There are 9 hidden switches. A switch that is on adds its own fixed numbers to the row, and there is some noise. The rows also spread widely along 9 directions, which tell nothing about the answers.
Some rows, each with its switches (1 for on, 0 for off) after it:
[-16  10 -24  -4  17 -28  28  10 -14 -15 -25  27   2 -33  26  32  -7 -32
   9  11  -5 -14 -24   2  -6   9 -22  -3] : 0 0 0 0 0 0 0 1 1
[-17   0  14  11 -19  33  31  -3 -29 -25 -16  21  -8 -15 -12 -16   1   6
  20  33 -26   3 -18  15  22  -9 -17 -13] : 0 0 0 0 0 0 0 0 0
[-17  -1 -42 -17  15   5  -8 -35   7 -15 -17   8 -42   3  -4   7 -13 -37
 -15   4  27 -10 -14  19  54  -7  31 -51] : 0 0 0 1 1 1 1 0 1
[ -8  13 -15 -14 -39  22  15 -17   3  -9   9 -14 -38  29 -12  27  16  29
  -6  11  27  10 -11 -18  38  12  21   5] : 1 0 1 0 0 0 0 0 1
[ 10 -10 -19   2   9  49  44 -22  -7 -30  -3  -6 -48  -6   3  22 -19  13
   4  33 -12 -36 -26  16  33   0  11   6] : 0 1 0 1 1 0 1 1 1
[  2   5 -19  -3 -18  47  15 -24  12 -27  -5 -25 -33  13   9   3  28 -16
  -9  30  39 -13 -37  -5  60  -5   9 -39] : 0 0 1 0 1 1 1 1 1
[-10  -2  -5 -13  18 -10  -5  14   1 -24 -34  12 -12  -9  36  28  22 -64
  16   2  52   5 -13  -7  24  24  -9 -28] : 0 0 0 0 0 1 1 0 1
[-30 -18  -3  -3   4  15  -1 -11 -30 -36 -35  27 -13 -10  -1  -4   5 -45
  28  11  17  12 -19  23  55   4   5 -70] : 0 0 0 1 0 0 1 0 1
[ -1 -20 -12  -3  -9  29 -11 -30   7  -6 -12  -5 -13   6  -6 -27  12 -30
   2   4  28   3 -17  12  40  18   4 -28] : 1 0 0 0 1 0 1 1 1
[-18 -29 -14   5  39 -20   4  -5 -22 -16 -42  33  -1 -23  32   5  -4 -53
  30 -22  11   0 -16  20  17  33  -1 -35] : 1 1 0 0 0 0 1 0 1
[-25  13   2 -31 -20  40  -6   1 -13 -13  -9  22  -9   2 -31 -11   6 -14
 -20  49  18  -2 -18 -10  21  -7 -26 -18] : 1 0 0 0 0 0 1 0 1
[ -4 -31  -9  26  15 -24   3 -45  10  -3 -14  -1  -5  -5   4 -42  10  11
  20 -43 -17  14  -7  47  37  15  22 -26] : 0 1 0 0 0 0 0 0 0
[ -4 -13  29 -13  17  19  35  24 -25 -23 -14  24 -54  -2  12  23   1  36
  47  22  -6 -13 -16   0 -14  25 -10  39] : 0 0 0 0 0 0 1 1 0
[ -8  -8  -7  11 -28  35  30 -30 -22 -28 -10   5 -30   0 -15  -2 -15  -2
  12  17 -17  14   0  20  54  -6   6 -25] : 0 1 0 0 0 1 0 0 0
[-37   0 -15   1  -2 -29  -2 -12 -23   5 -24  21   0  -8  15  -9  20 -36
  18 -18  12  13 -24  -2  26  37   4 -34] : 1 0 1 0 1 1 1 0 0
[ 11 -16  -5   4   8  30  11 -32  23 -15  -5 -13 -25   0   7 -17  15  17
  -6   6   8 -11 -10  23  28  10   5   0] : 0 0 0 0 0 1 1 0 1
[-25 -11   3 -33  22   9 -27   6  -5 -24 -26  26 -18   1  -2 -17  20 -48
   5  19  53  -2 -32   5  35  -5 -13 -64] : 0 1 0 0 0 0 1 1 1
[ 24 -12  -8  -9  18  36  -6 -33  30 -21 -11  -9 -17   3  14 -26   2 -31
 -31  16  19 -33  -7  19  28  -2   6 -18] : 0 1 1 0 0 1 1 0 0
[ -7  14 -49  17   9  -8  57 -14 -19 -12 -18   5 -41 -22  28  45 -22  12
  24  -6 -30 -30 -30  11  22   2  24   3] : 0 0 1 0 1 0 1 1 0
[-17   1 -26  21   5  -8  28   0 -14 -30 -26  -9  -7 -18  40  27  27 -19
  27 -14  18   7 -31   8  54   4   9 -50] : 0 1 0 0 0 0 1 0 0
[  2 -11  13 -15  26  20 -18  -5  14 -18 -20   9  12 -13   8 -47  21 -47
 -16  22  20 -21 -14  16   7   2 -31 -26] : 0 1 0 0 0 1 1 0 0
[-19   4 -27 -16 -10 -10 -12 -17   1  -8 -20   9  -5  -6   4   9   7 -61
  -7   0  35  16 -13   7  46   9  -7 -52] : 0 0 0 0 0 1 1 1 1
[-25 -19  -4  13  25 -39   4  -8 -15 -19 -35  21   8 -17  32  -5  26 -45
  36 -25  13  18 -24  19  28  33  -7 -46] : 0 1 0 0 0 1 0 0 1
[-32 -17 -19   5   5 -11   0 -15 -15 -16 -36  14 -29  -6  11  -2  18 -36
  37 -16  26  20 -25  20  57  14  15 -62] : 0 0 0 0 1 1 1 0 1
[-14 -15 -28  -4  10 -13  14 -30 -14  -1 -23  27 -45 -14  -2  16 -41 -15
  19 -16 -22  -2   7  27  15  22  15   7] : 0 0 0 0 1 1 1 0 1

New rows, each followed by its switches (1 for on, 0 for off):
[ -8  17  -6  -2 -35  32  38   7 -25 -24  -4   3 -23   3   6  31   9  -2
   9  34  11  -4 -26 -24  26   9  -5  -5] : 1 0 1 0 0 0 0 1 0
[-28 -27   3   0  22 -13   0 -13 -14  -1 -29  27 -20 -14   1 -24   6  -1
  36 -13  -6   2 -20  27  14  20   1 -11] : 0 0 0 0 1 0 1 0 1
[-38   4 -32 -19 -10 -13  -5 -29 -16 -12 -13   8 -33   8 -13  12   3 -35
   1  -3  23   9 -22   3  61  11  22 -58] : 0 1 1 1 1 1 1 0 1
[ -8  27 -32 -35  -1  10   7  10  -2 -20 -13   9 -23  -4   7  52 -11 -38
 -23  33  30 -26 -16 -21  18 -10  -7  -8] : 0 1 1 0 0 0 1 0 1
[-12   9 -53 -12   0 -43 -11 -35  21  16 -11   4 -10  -8  -1   6 -12 -34
 -16 -27  14  -3 -10  15  23   4  16 -17] : 0 0 0 0 1 0 0 1 1
[-34  27 -26 -13  12 -16  28  25 -21  -9 -22  22 -29 -22  13  34   3  -5
  18  16   7 -17 -40 -12  10  -5  -6 -13] : 0 0 0 0 1 0 1 1 0
[  1   8 -35 -15  -6  24 -10 -20  18 -16 -20  -5 -11  -2  11   9  -2 -60
 -21  16  42 -23  -9   0  39  -9   8 -31] : 0 0 1 0 1 0 1 0 1
[ 10   0 -17 -29  10  30 -11  -9  30 -13 -13   2 -32   4  -3  -4 -11 -26
 -27  31  36 -34  -6  -1  14 -18   8  -2] : 0 0 0 0 1 0 0 0 1
[ 11  -4 -10 -23   9  24  -2 -12  20 -21 -12   1 -20   3   2   3  -7 -33
 -26  26  26 -17  -3   0  20  -1  -8  -5] : 0 1 0 0 0 1 0 0 1
[-17  17 -28 -34  -1   4 -21 -22  22   1  -3   6 -34  17 -24   0   1   8
 -35  13  39  -8 -13  -7  28 -13  17 -23] : 1 0 0 0 0 0 0 0 1
[  8 -11  -8 -10  -3  56   4 -22  10 -19 -13  -5 -33  -1  -9 -13  -5 -20
  -7  32  20 -21 -16  17  33  -8   1 -15] : 0 0 0 0 1 0 1 1 1
[  6   2 -14   9 -43  72  38 -20  -4 -27   3 -32 -36   6 -15  15   0  10
   3  37   4  -1 -16   1  62  -7   4  -1] : 0 1 0 0 1 0 1 0 1
[  1 -14 -23  26   1   9  27 -60   7   1  -1  -5  -9 -15 -10 -35   3  29
  -7 -12 -41   0 -23  48  37   8   4  -8] : 0 0 0 0 0 1 1 1 1
[-25   3 -19  -2  14  -6  -1 -12 -11 -18 -26  26  17 -28   4 -21   3 -46
  -9  12  -4  -9 -21  24  28  -7 -11 -53] : 0 0 0 1 0 0 1 0 0
[-24  20 -26  -6 -21   7  38 -11 -26 -13  -6  18 -15 -19 -21  26 -29  -2
  -4  29 -29  -1 -20   9  24  -8 -18 -11] : 0 1 0 0 0 0 0 1 1
[ -5  16 -31 -27  13   4  -7   8  13 -22 -18   5 -28   5  20  21   3 -44
 -17  21  53 -36 -23 -18  23 -19  16 -33] : 0 1 1 0 1 0 0 0 0
[  4 -17 -36  27  22  28  37 -50 -10 -31 -18   3  -4 -23  12 -11 -23 -19
 -13  15 -40 -34 -22  48  49 -10  11 -40] : 0 1 1 1 0 0 1 0 1
[  3 -29 -20  12  43  10  26 -24  -9 -10 -33  22 -29 -23  25   1 -25 -16
  12  -2 -16 -27 -15  24   6  23   8   5] : 1 0 0 0 1 1 1 0 1
[ 10 -14 -24  11  10  -2   4 -41  23  -2  -7  -1  32 -28   9 -36  -3 -50
 -25   5 -17 -26 -17  31   4  17 -18  -6] : 0 0 0 1 1 0 0 1 1
[  1   1 -20  12  21   2  27 -20   3 -21 -13  -4  -1 -15  30  11  14 -14
  -4   5  -7 -21 -28  11  24  14  -8  -9] : 0 1 1 0 0 1 1 0 1
[-37  -1   1 -36   6 -38 -15  11 -19   0 -21  36 -25   2  -7  16   0 -31
  24  -8  30  18  -9  -6   6  26 -10 -15] : 0 1 0 0 0 0 0 1 1
[ 16  11   1 -23 -25  32  10   5  17 -10   8 -13 -33  19  -2  26   3   9
 -12  22  32  -7   4 -27   4  15   8  41] : 1 0 0 0 0 0 0 0 0
[  6 -14   5  -7  21   6  11 -10  10 -12 -14  15  -1 -12  18 -10  10 -16
   1  13  -4 -25 -17  10 -14  21 -17  18] : 0 0 1 0 0 0 0 1 1
[-16  30 -39   0 -17  -2   9 -11  17 -12  -4 -25  -3   0   9  19  41   5
 -19   4  38   6 -36  -5  56 -12   7 -42] : 0 0 0 0 0 0 1 0 1
[-22  -7   8 -21  41   6   9   3 -13 -13 -17  27 -31   2   4  -5  21  22
   1  22   7 -25 -39  -8  -2  18 -11  -3] : 1 1 1 0 0 1 1 0 1
[-12  21 -42  -4 -21  -1  15 -15  -4   4  -7  12   3 -19  -7  15 -24 -38
 -19  20  -5 -13 -18  -6  11   6 -12  -2] : 1 0 0 0 1 0 0 1 1
[ -9   0  14 -20  12  12  18  25 -13 -15 -19  25 -44  -2   4  14  -3  12
  23  26   5 -27 -14 -12 -15   8  -3  33] : 0 0 0 0 1 0 0 0 0
[ 14 -17   1  -8  41  47  14   0   9 -41 -24   2 -62  14  31   9  18   1
  11  20  54 -31 -31  -1  31   3  25 -25] : 1 0 0 0 0 1 1 1 0
[ 18  -8  -9  18  -7  21  46 -17  -1 -11   1 -17 -16  -2  21  11   0  13
   0  10 -24 -23 -16  -6   3  34   2  46] : 1 1 1 0 1 1 0 0 0
[-14  20 -47  -2  -2 -18  16 -30   7   7  -2   3  -9 -13  -7  -2 -16   3
 -27   3 -25 -27 -18  14  17 -14  10  -4] : 0 1 1 0 1 0 0 0 0
[  6  19 -25  15  14  21  44   0   3 -33 -16  -9  -8 -25  39  19  23  -7
  -6  27   4 -27 -47   2  32 -12 -10 -27] : 0 0 0 0 0 1 1 1 0
[-19  -4   7 -19  -2  21  21   6 -24  -7 -12  24 -37 -10 -19  11 -20   7
  19  28 -13  -9 -14  -1   1  11 -19  23] : 0 1 0 0 1 0 1 0 1
[-22  -1  -9 -13  26  14  22  -7 -16 -13 -13  26 -51   0 -11  11  -6  50
   8  15  -7 -17 -26   8  12   2  11   1] : 1 0 0 0 0 0 1 0 1
[-15   7 -28 -12  13  15   4 -15  16  -8 -12  -6 -40   5  -1  -1  16  18
 -10  11  24 -21 -32   5  37 -17  20 -24] : 0 0 0 0 1 0 1 0 1
[-26  14 -49  -9  29 -41   8 -26   3  11 -15  22 -14 -25  -2   6 -17  12
 -16 -17 -21 -16 -19  26   8  -6   7 -10] : 0 0 0 0 0 0 1 0 1
[ -4   3 -31  -4 -37  25   5 -39   5   4   5  -8 -32  11 -30 -14 -20   3
 -16   6   3   4  -6   8  42  -2  22 -10] : 1 0 0 0 1 0 0 1 0
[-17  23 -16 -15 -24  20  12  24 -10 -25 -18  -1 -23   7  15  35  25 -39
   3  34  55   3 -28 -41  38   3   0 -33] : 1 0 0 0 1 1 0 0 0
[ 15 -13 -29   8  -2  38  34 -44  -5 -18 -13   2 -29  -7   7  13 -29  -4
 -12  12 -23 -19  -2  19  28  16  14  11] : 1 0 1 0 0 1 1 0 1
[-28 -20  -1   3  14  20  27  -4 -27 -34 -17   7 -59   5   2  13  14  26
  40  11  14  -2 -37  10  55   6  24 -38] : 0 1 0 1 1 0 1 0 1
[  2 -28  -7  35  24  -3  39 -10 -11 -27 -29  -5 -10 -21  47  16  20  -6
  49 -22   0   3 -31  29  36  32   0 -20] : 0 1 0 0 0 0 1 1 1
[-11 -19  29  -5   8  56  27   6 -30 -40 -23  17 -54   5   7   6  17  24
  39  40  10 -15 -28   7  28   2   2 -14] : 0 0 1 0 0 0 1 0 1
[-26  17 -22  -2   5 -21  28  14 -34  -5 -29  38  -3 -31  15  26 -20 -42
  16  14 -15  -8 -17 -14  -7  22 -18   1] : 1 0 0 0 1 1 0 0 0
[ -2 -46  24   8 -12  44  18 -16 -32 -42 -33  23 -44   8  13   2  -5 -37
  59  10  18  17   0  24  41  28   8 -31] : 0 0 1 0 0 0 0 1 1
[ 13 -14  11  -5 -24  52  21 -15   0 -25   6 -19 -46  22   5   3  18   8
  18  20  24 -14 -16   2  37  23  19   6] : 0 0 1 1 1 0 1 1 0
[ -9 -11  10 -32   3  18 -37 -22  24  -7  -8   7 -15  30  -8 -36  37 -21
 -23  17  55  -3 -17  -9  21  14   7 -30] : 1 0 1 0 0 1 0 0 1
[  0 -16   3  -4  15   5  23  -8 -17 -10 -17  29 -35 -13  13   8 -18   0
  30  -2 -21 -18  -4  21  -7  26   0  24] : 0 0 1 0 0 0 1 1 0
[-31   7 -32 -11  42 -28  18 -14 -19 -11 -31  43 -16 -20  12   9 -17 -11
  -9  11 -16 -28 -32   7  -1   2   2 -25] : 1 0 1 0 0 1 0 0 1
[  3 -23  10  -6  24  55  17 -21 -14 -24 -18  23 -47  -3 -13 -33 -13  27
   5  30 -10 -29 -23  25  17  -9   5 -10] : 1 0 0 0 0 0 1 1 0
[-32  -1 -24   4  27  -8   9 -23  -7 -16 -27  20 -10 -17   4 -20  19   0
  -2   2  -4  -2 -38  29  41 -11   1 -61] : 0 0 0 0 0 1 1 0 1
[ 20   1 -49   6  16 -12  15 -32  24 -12 -14 -14   5  -7  37  29  -6 -45
 -32  -9  15 -21  -9  -1  22  22  11 -10] : 1 1 1 0 0 1 0 0 1
[-15  15 -17 -38  12  33  -5  -6   4 -16 -10  18 -24  -9 -22  -6 -10 -32
 -32  54  17 -41 -33   0  16 -22 -14 -27] : 0 0 0 1 1 0 1 1 1
[-14  16 -32 -20  12  -8   8  -3  -6  -9 -17  22 -17  -7  10  28 -10 -29
 -15  17  19 -22 -24 -12   7   4   2 -15] : 1 0 1 0 0 0 0 1 1
[-40  46 -35 -34 -37  -5   6  -3 -13   6   9   7 -36   8 -29  31  -9   4
 -19  17   6  -2 -19 -20  34 -14   5 -11] : 0 1 1 0 1 0 1 0 0
[ -7  -5 -30  26  -9  51  48 -24 -22 -39 -17  -8 -26 -10  16  20   2 -20
   6  33   3 -12 -32   8  64   7  11 -44] : 1 0 0 1 1 1 1 0 1
[-21  -4  18 -23   1   1   3  21 -24 -10 -18  29 -32   1   0  12  15   0
  33   7  22   8 -19 -15  -1  32 -10   4] : 1 0 0 0 0 0 1 1 0
[-30  22 -39 -25 -29   9  -2 -20 -16   3  -7  24 -32   5 -30   3 -28 -22
 -20  26   5 -12 -16  -8  28 -13   9 -29] : 1 0 1 0 1 0 0 1 0
[  4 -20  -6  -5   2  46  -7 -29   3 -26 -15   2  -8  -1  -2 -19  -2 -38
 -13  23  22  -9  -7  16  43   8   4 -35] : 1 0 0 1 0 0 1 0 1
[ 18 -20  15 -14  -3  31  18 -11  -3  -7  -1   9 -45   2  -7   8 -28  10
  20   7 -11  -9  14  14  -4  29  -5  52] : 0 1 0 0 0 0 1 1 0
[-29 -17 -10  15  -3 -23  27 -23 -37  -6 -25  15 -28  -9  19  12  11 -12
  52 -24 -12  21 -25  17  35  43   6 -20] : 0 0 1 0 1 1 1 1 1
[-17  -2  -2 -10  11  37  12 -24  -1 -13 -10  18 -32   5 -23 -41  12  20
 -15  40  -1 -23 -44   7  18  -9  -6 -21] : 1 0 0 0 1 1 0 1 1
[-16 -16   7  14 -13  10  25  -5 -32 -17 -22  17 -16 -15   2  -8  -7 -16
  43   6 -17  10 -11  15  20  16  -7  -7] : 0 1 0 0 1 0 0 0 0
[ 13 -23  -9 -11  26   5 -22 -34  29   0 -13   7   2   4   8 -39   8 -27
 -25   1  21 -27 -13  17   1  19   5  -9] : 1 0 1 0 0 0 0 1 1
[-33   1 -22 -16  11 -27   7 -18 -20  -4 -15  30 -50   1 -17   6 -16  24
  20 -19  -5   7 -18  21  31  -3  23 -29] : 0 1 0 0 0 0 0 1 0
[-27  -3  -5  -6  22 -22  -3  -1  -3  -9 -17   7  13 -15  17  -8  37 -36
   6   3  17  -4 -39   0  20  28 -18 -31] : 0 1 0 1 1 1 1 0 1
[-13  -6 -14  20  20   3  45  12 -24 -31 -36  17 -10 -29  43  20  15 -34
  34  18   3 -16 -47   1  19  12 -14 -29] : 0 0 0 0 1 1 0 1 1
[-37  31 -28  11 -25 -19  35   6 -20  -5 -11   5  11 -26   5  25  19  -7
  11  16 -12   5 -40 -10  28  -1 -18 -19] : 0 0 0 0 1 0 0 0 1
[  1  32 -52  -5  -9 -27  28 -17   6   4  -1   4   2 -21  13  33 -22 -11
 -27  -4 -23 -24  -5   1   1  -4   4  19] : 0 0 1 0 0 0 0 0 0
[  3  17 -27 -19 -16  -9   7 -12   8  10  -3  12  11 -23  -4  19 -25 -42
 -23   8 -10  -7   5   5  -8  22 -30  31] : 0 0 0 0 0 0 1 1 1
[-18   2  25 -38  21 -29 -30  21  13   0 -10  22  -9   6   6 -24  44  -5
   8   1  42  -5 -25 -10 -20  21 -16  -4] : 0 0 0 0 0 0 0 1 0
[-10  -6  30 -14  29  -2   2  33  -6 -11 -18  18 -13  -2  25   2  41   8
  25   8  31 -11 -29 -18 -20  35 -15  18] : 1 0 0 0 0 0 1 0 0
[  0  17 -48   6  22  -8  29 -12  15 -14 -11  -6 -24  -7  24  35   2  14
 -15   3  13 -25 -28  -5  23  -5  21  -9] : 1 0 0 0 0 0 0 0 1
[ 11  -5 -24  12  16  36  41 -25   1 -19 -14   8 -36 -20   5  -7 -28  13
  -2  28 -28 -47 -21  26  12 -22   9   8] : 0 0 0 0 1 0 0 1 0
[-30  16 -22  -5  28 -58  13  15 -11  -7 -27  24   3 -27  34  28  22 -21
  22 -11  14  -6 -39  -3   2  15 -11 -26] : 0 0 0 0 0 0 0 1 1
[  5  -1 -31  17  -2  19  36 -17  -4 -24 -15 -14 -31   2  31  42   9  -2
  10   2  20 -11 -23  -2  44  13  26 -18] : 1 0 1 0 0 0 1 0 1
[-33   8 -30  -3  -4 -13   0  -2 -23 -16 -31  29  -1 -15   8   8  -8 -53
   6   5  20  11 -17   2  33  -2   2 -56] : 1 0 0 0 0 0 0 0 0
